The rows of a group lie close to one hidden flat surface of 9 dimensions, which passes through zero. Surfaces can cross.
In the rows, zero is written as 128.
Some rows, each with its group after it:
[117 115 139 153 134 181 123  65 157 105 111 122 153 152]	T
[159  91 133  85 109  84 114 151 133 121 125 113  68  84]	T
[122 117 148 154 147 125 134  69 150 136 119 158 137 167]	W
[109 113  76 106 161 155 159  80  90  93 115 137 193 163]	W
[113 112 126 105 121  97  95 104  99 153 147 143 128 143]	S
[102 116 129 141  95 150  97 102 110 112  86 152 204 117]	R
[144 137 111 130 134 140 178 125 155 110 174 107 146 191]	G
[ 77  99 128 144 101 120  81  92 112 187 119 140  89 127]	G
[108 125 121 123  91 139 138 101 111 107 119 116 103 106]	A
[133 157 111  66 126 128 166 142 166  79 125  70 129 126]	S
[130 113 109 145 113 155 122  59 113 119 198 110 143 179]	T
[207 128 148 185 173 157 121  91 129  92 113  98  87  61]	T
[117 146  81 145 147 136 151  77 121 127 105  58 133 121]	T
[147 137 111 136 196 105 171 118  82 132 138 174 130 155]	T
[ 97 151 116 193 158 134 116  96 122 195  84 110 102 106]	W
[153 124 134 116 102 101 132 149 160 138 156  78  64 117]	R
[151  77 123 165  86 141 110 152 104 121 126 158 117 102]	A
[154 137 158 125 148 125 134 107 195 120 168 106 108 181]	T
[148  83 116 198 114 189 114 159 124 129 129 157 134 119]	S
[113 155 123 130 117 173 217 122 149  96 158 112  90 175]	A
[132 111 119 140 152 137  98 148 135 143 113 120 133 108]	A
[120 107  99 162 162 148 165  89 105 123 114 150 140 163]	S
[178 139 134 177 150 145 162 108 162  90  87 106 131  99]	R
[118  97 133 158  86 129 102 135 118 153 136 149 132 128]	A
[102 135 151 136 109 145 100 133 138 140 108 137 151 117]	R
[ 91 143 144 172  54 179 124 158 152 144 146 120 128 135]	R
[139 134 152 120 170 155 113 157 140 120 156 167 154 151]	G
[110 120 148 118 114 125 121 126 174 137  97 125 114 133]	T
[173 118 145 195 120 148 157 167 103 110 123 175  87  82]	R
[142 123 128 159 118 118 141 149  94 137 137 171 122 117]	R
[143 179 110 159 110 104 123 199 105 170 127  92 118  79]	R
[126 135 127 121 134 146 106 161 115 125 107 132 151  88]	W
[184 114 128 156 149 122 177 152 109 111 173 163  99 146]	S
[ 98  99  94 126  84 199 138 126  96  77 130 139 168 124]	R
[119  97 151  92  96 113 126  96 119 105 152 178 131 163]	W
[ 73 119 106 159 108 160 173 123 122 134  72 164 163 142]	T
[144  98  82 124 147 137 163 106 122 120 137  67  65 122]	A
[147 128 112 151 145 157 161 143 149 113 140 130 153 161]	A
[163 148 115 132 111 161 213 127 148  63 159  76  90 123]	W
[122 129 122  96 171 117 104 106 125 131 105  94 108 102]	R
[107 125 130 121 133 138 142 158 150 141 135 140  98 150]	G
[133  59  93 111 137 124 154  82  89  89  99 166 123 128]	T
[136 126 134 123 170 135 129 134 113 126 121 142  76  95]	R
[151 174 146  50 175  98 121 160 122  90 126 132 166 108]	A
[ 92 120 117 137 162 134 135  97 123 157  97 137 105 135]	G
[152 132 143 154 106 120 165 101 179 128 142  82  67 147]	W
[150 129 130 132 150 102 133 185  67 125 114 196 122  84]	T
[ 81 120 100  98 128 110  94 110 114 167 138 128 168 168]	W
[ 54 120 130  65  55 151  76 142 113 125 116  99 101  80]	A
[ 66 144 119  96 123 116  84  59 132 167 148 104 201 194]	S
[121 163 174 137 109 123 131 115 161 128 122 118  77 108]	W
[131 168 145 155 110 126 163 162 138 112  75 142 141  91]	G
[ 93 117 127  82  86 115  95 122 113 129 131 112 115 105]	A
[127 107 118 130  69 168 120 139 180 100 128  89 177 143]	W
[ 80 131 127  94 138 108 176 140 124 133  84 150  74 120]	S
[139 181 106 106  84  69 148  94 122 113 137  74 209 148]	G
[125 144 136 106 182  73  91  98  91 161 106 138 128 113]	G
[149 130 138  99 134  92  82 120 134 152 190 103 128 154]	G
[ 80 139 139  97 141 116  65 142 125 171 113 145 168 132]	S
[114 135 142 136 150 135 108 147 126 149 122 158 154 133]	S
[155  89 140 120 102 125 132 131 134  94 140 162 135 130]	W
[ 95 128 154 161  45 162  97 113 136 134 139 135 158 133]	S
[146 150 122 106 190 108 139 123 115 111  96 124 148 106]	G
[ 96 102 135 102  83 111  86 137  90 134 138 166 135 123]	A
[164 125 115 145 189 145 141 143 125 120 127 140 148 126]	S
[ 94 131 101 105  51  97 158 148 171 156 151  60  83 150]	G

New rows, each followed by its group:
[137 147 136 151 147 154  95  80 163 146 162  87 162 175]	G
[118 188 113 147 122 124 103 160 107 158 136  70 133  90]	T
[ 66 166 134 120 207 156 181  96 121 151 117 133  41 148]	A
[ 75 112 120  95 132 204 128 139  89  77 100 145 108  74]	A
[ 69 109 143 142 101 169  99 148 168 169 131 117  85 145]	G
[109 108 132 128 120 124 145 104 165 141  95 122 108 146]	T
[119 151 124 148  78 135 115 152 150 137 110  92 175 115]	R
[157 116 104 132 165 170 166 157 135  93 127  99  96 108]	A
[155 168 154  58 158  84 163  98 139  78 133  87  61  97]	W
[ 89 105 104 127 152  99 129  99 113 188 113 130  84 145]	S
[ 71 161  77  74 135  92 170 172 126 157  86 116 170 149]	T
[106  84 100  91 123 111  70 157 108 165 158 154 173 169]	A
[133 154 111 135 186 152 130 142 115 123  79 103 163  84]	W
[132 140 130 164 188 131 144  93 160 161 128 104  87 148]	G
[143 151 130 114 182 148 131 160 147 117 119 124 155 123]	A
[121 135  91 164 102 118 146 126  91 150 121  87  99  96]	T
[153  64 117 128 119 110 115 123 121 133 150 173 152 172]	W
[146 146 128 173 132 128 155 105 154 128 103 115 163 138]	R
[141 108 132 203  90 168 153 133  90  92 108 214 191 127]	R
[126 102 122 105  75 142 125  98 137  91 129 101 123 118]	W
[142 108 116 139 183 164 126 163 121 126 124 161 143 132]	A
[147 129 132 137 123 186 152 195 123  85 143 134  95  92]	R
[133  94 143 105  96 109 121 124 109 103 148 161 109 122]	W
[134 140 179 130  70 136 152  93 143  86 121 119  49  78]	W
[109 160 101 110  65  88 154  96 123 125 130  86 193 156]	G
[115  76  70 104 149 164 144 197 127 123 105 117 122 122]	S
[153 116 138 114 177 146 130 179 139 109 113 136  85  90]	G
[140 142 124 133 221 124 166 173 141 151  88 146  85 112]	S
[125 109 125 121 103 155 139 145 109  95 138 144 118 108]	A
[105 140  89 120 146 156 131 159  80 130 133 113 116 102]	R
[162 130 143 100  91 127 120 157 178  76 124 100 179 122]	R
[143 115 101 124 158  73 144  70  74 130 105 133 119 119]	G
[158 177 145 164  95  92 112  98 130 130 100  88 151  82]	G
[126 106 127 162 179  88 151  20 118 159  99 150 112 169]	R
[133 152 128 158 120 181 105 121 157  99  89  67 143  58]	T
[ 63 164 152 117 115 152  95 158 171 178 148  97  75 131]	R
[191  42 167 159 106 170  89  43 139  70 167 147  69 117]	T
[ 99 101 113 177  83 130 130 121 107 170 139 139 114 143]	W
[118 116 167 107 104  87  32 129  95 169 174 143 103 110]	T
[165 161 155 136 101 108 206  89 136  81 146 120  80 130]	S
[129 118 137 137 141 152 111 124 150 137 160 120 119 156]	G
[135 150 130 167 124  90 139  92 116 151 108 128 119 122]	G
[176  96 117  77 135  80  81 148  61 114 145 135  96  50]	T
[106 164  87 149 112 153 124 149 107 132  96  76 181  92]	R
[127 102 178 101 164 151 126  95 183 105 128 132  57 132]	R
[102 131 105 161 117 154 156 117 122 143 144 116  90 141]	R
[ 89 132 159  99 111 110  84 122 175 171 109 105 117 125]	T
[124 128 122 149 124 129  99  97 115 143 119  95 108  92]	T
[152  93 109 102  58 158 128 152 157  70 140  70 148 105]	W
[105 104 100  88  69 114 116 136 101 117 146  96 103 104]	W
[163 134  98 142 124  80 211 116 107 112 126 123  91 131]	G
[118 136 155 160  97 146 129 175 130 136 119 173 136 122]	T
[100  61 116 140 145 175 100 103 129 143 151 137  70 150]	G
[ 91 139 140  89  81 127 126 194 135 123 108 149 148 114]	G
[133  88 105 124 118 156 192  57 204  82 108  82 114 188]	T
[108 141 124 120 193 133 116 138  71 154 115 181 148 126]	R
[105 126 162 195 115 179 138 122 134 143 121 173  96 135]	R
[170  77 122 120 134 111 121 154 130 123 158 161 158 162]	W
[103 114 131 160 110 134  75 107 128 172 110 116 128 117]	S
[117 147 137 124 150 118 106 116 119 154 155 139 145 155]	T
[ 79 125  80 128  52 132 180 153 138 138 103 100 135 143]	T
[173 137 164 167  87 148  95 182 109 121 194 152 117 106]	T
[123  99  99  99 115 153 200 196 122  79  99 154  99  99]	G
[130 113 126 154  84  96 174 142 108 151 167 166  79 157]	G
[100  89 144  63 116 114  93 117 158 123 106 133 147 135]	T
[127 135 105 147 117 116 147  73 157 130 112  81 165 163]	R
[124 114  77  90 162 101 135  90  66 121 160 125 156 161]	T
[123 173 155 205 100 187 177 154 156 122 137 129 110 136]	W
[ 91  97 133 104 106 111 135  57  84 116 143 167 118 156]	W
[166 216 157 151 146 108 103 203 134 171 188  94 104 101]	T
[119 126 118 119 129 111 131 141  89 140 140 134 104 115]	W
[106 163 136  76  56  93  78 153 152 140 124  71 176 110]	G
[118 112 117 143 132 180 111  90 163 124 130  62 129 132]	G
[132 155 121  94 187 151 131 123 172 111 131  87 167 151]	G
[170  97 116 142 117 140 159 145 132  99 145 107  73 105]	G
[150 147 120 108 153 105 138 172 100 125 151 151 158 135]	R
[149 127 143 120 147 179 134 187 176 111 209 142 137 191]	G
[ 51 171 126 128 178 172 115 123 128 168 122 115 113 140]	R
[180 126 145 147  95  69 164 114 108 112 146 143  75 107]	A
[169  98 179 156  87 103 144  95 165 116 142 140  45 121]	W
[134 163 158 114 165 147 104 172 149 121 136 158 170 136]	G
[ 95 121 140 150 110 182 121 121 112 108  82 130  91  65]	A
[147 146 125  98 110  94 173 189 129 106 137 136 117 124]	G
[155 125 155 100 131  95  95 169 137 121 100 126 104  61]	T
[102 170 170 183  99 125 137  70 145 158 150 139 131 174]	S
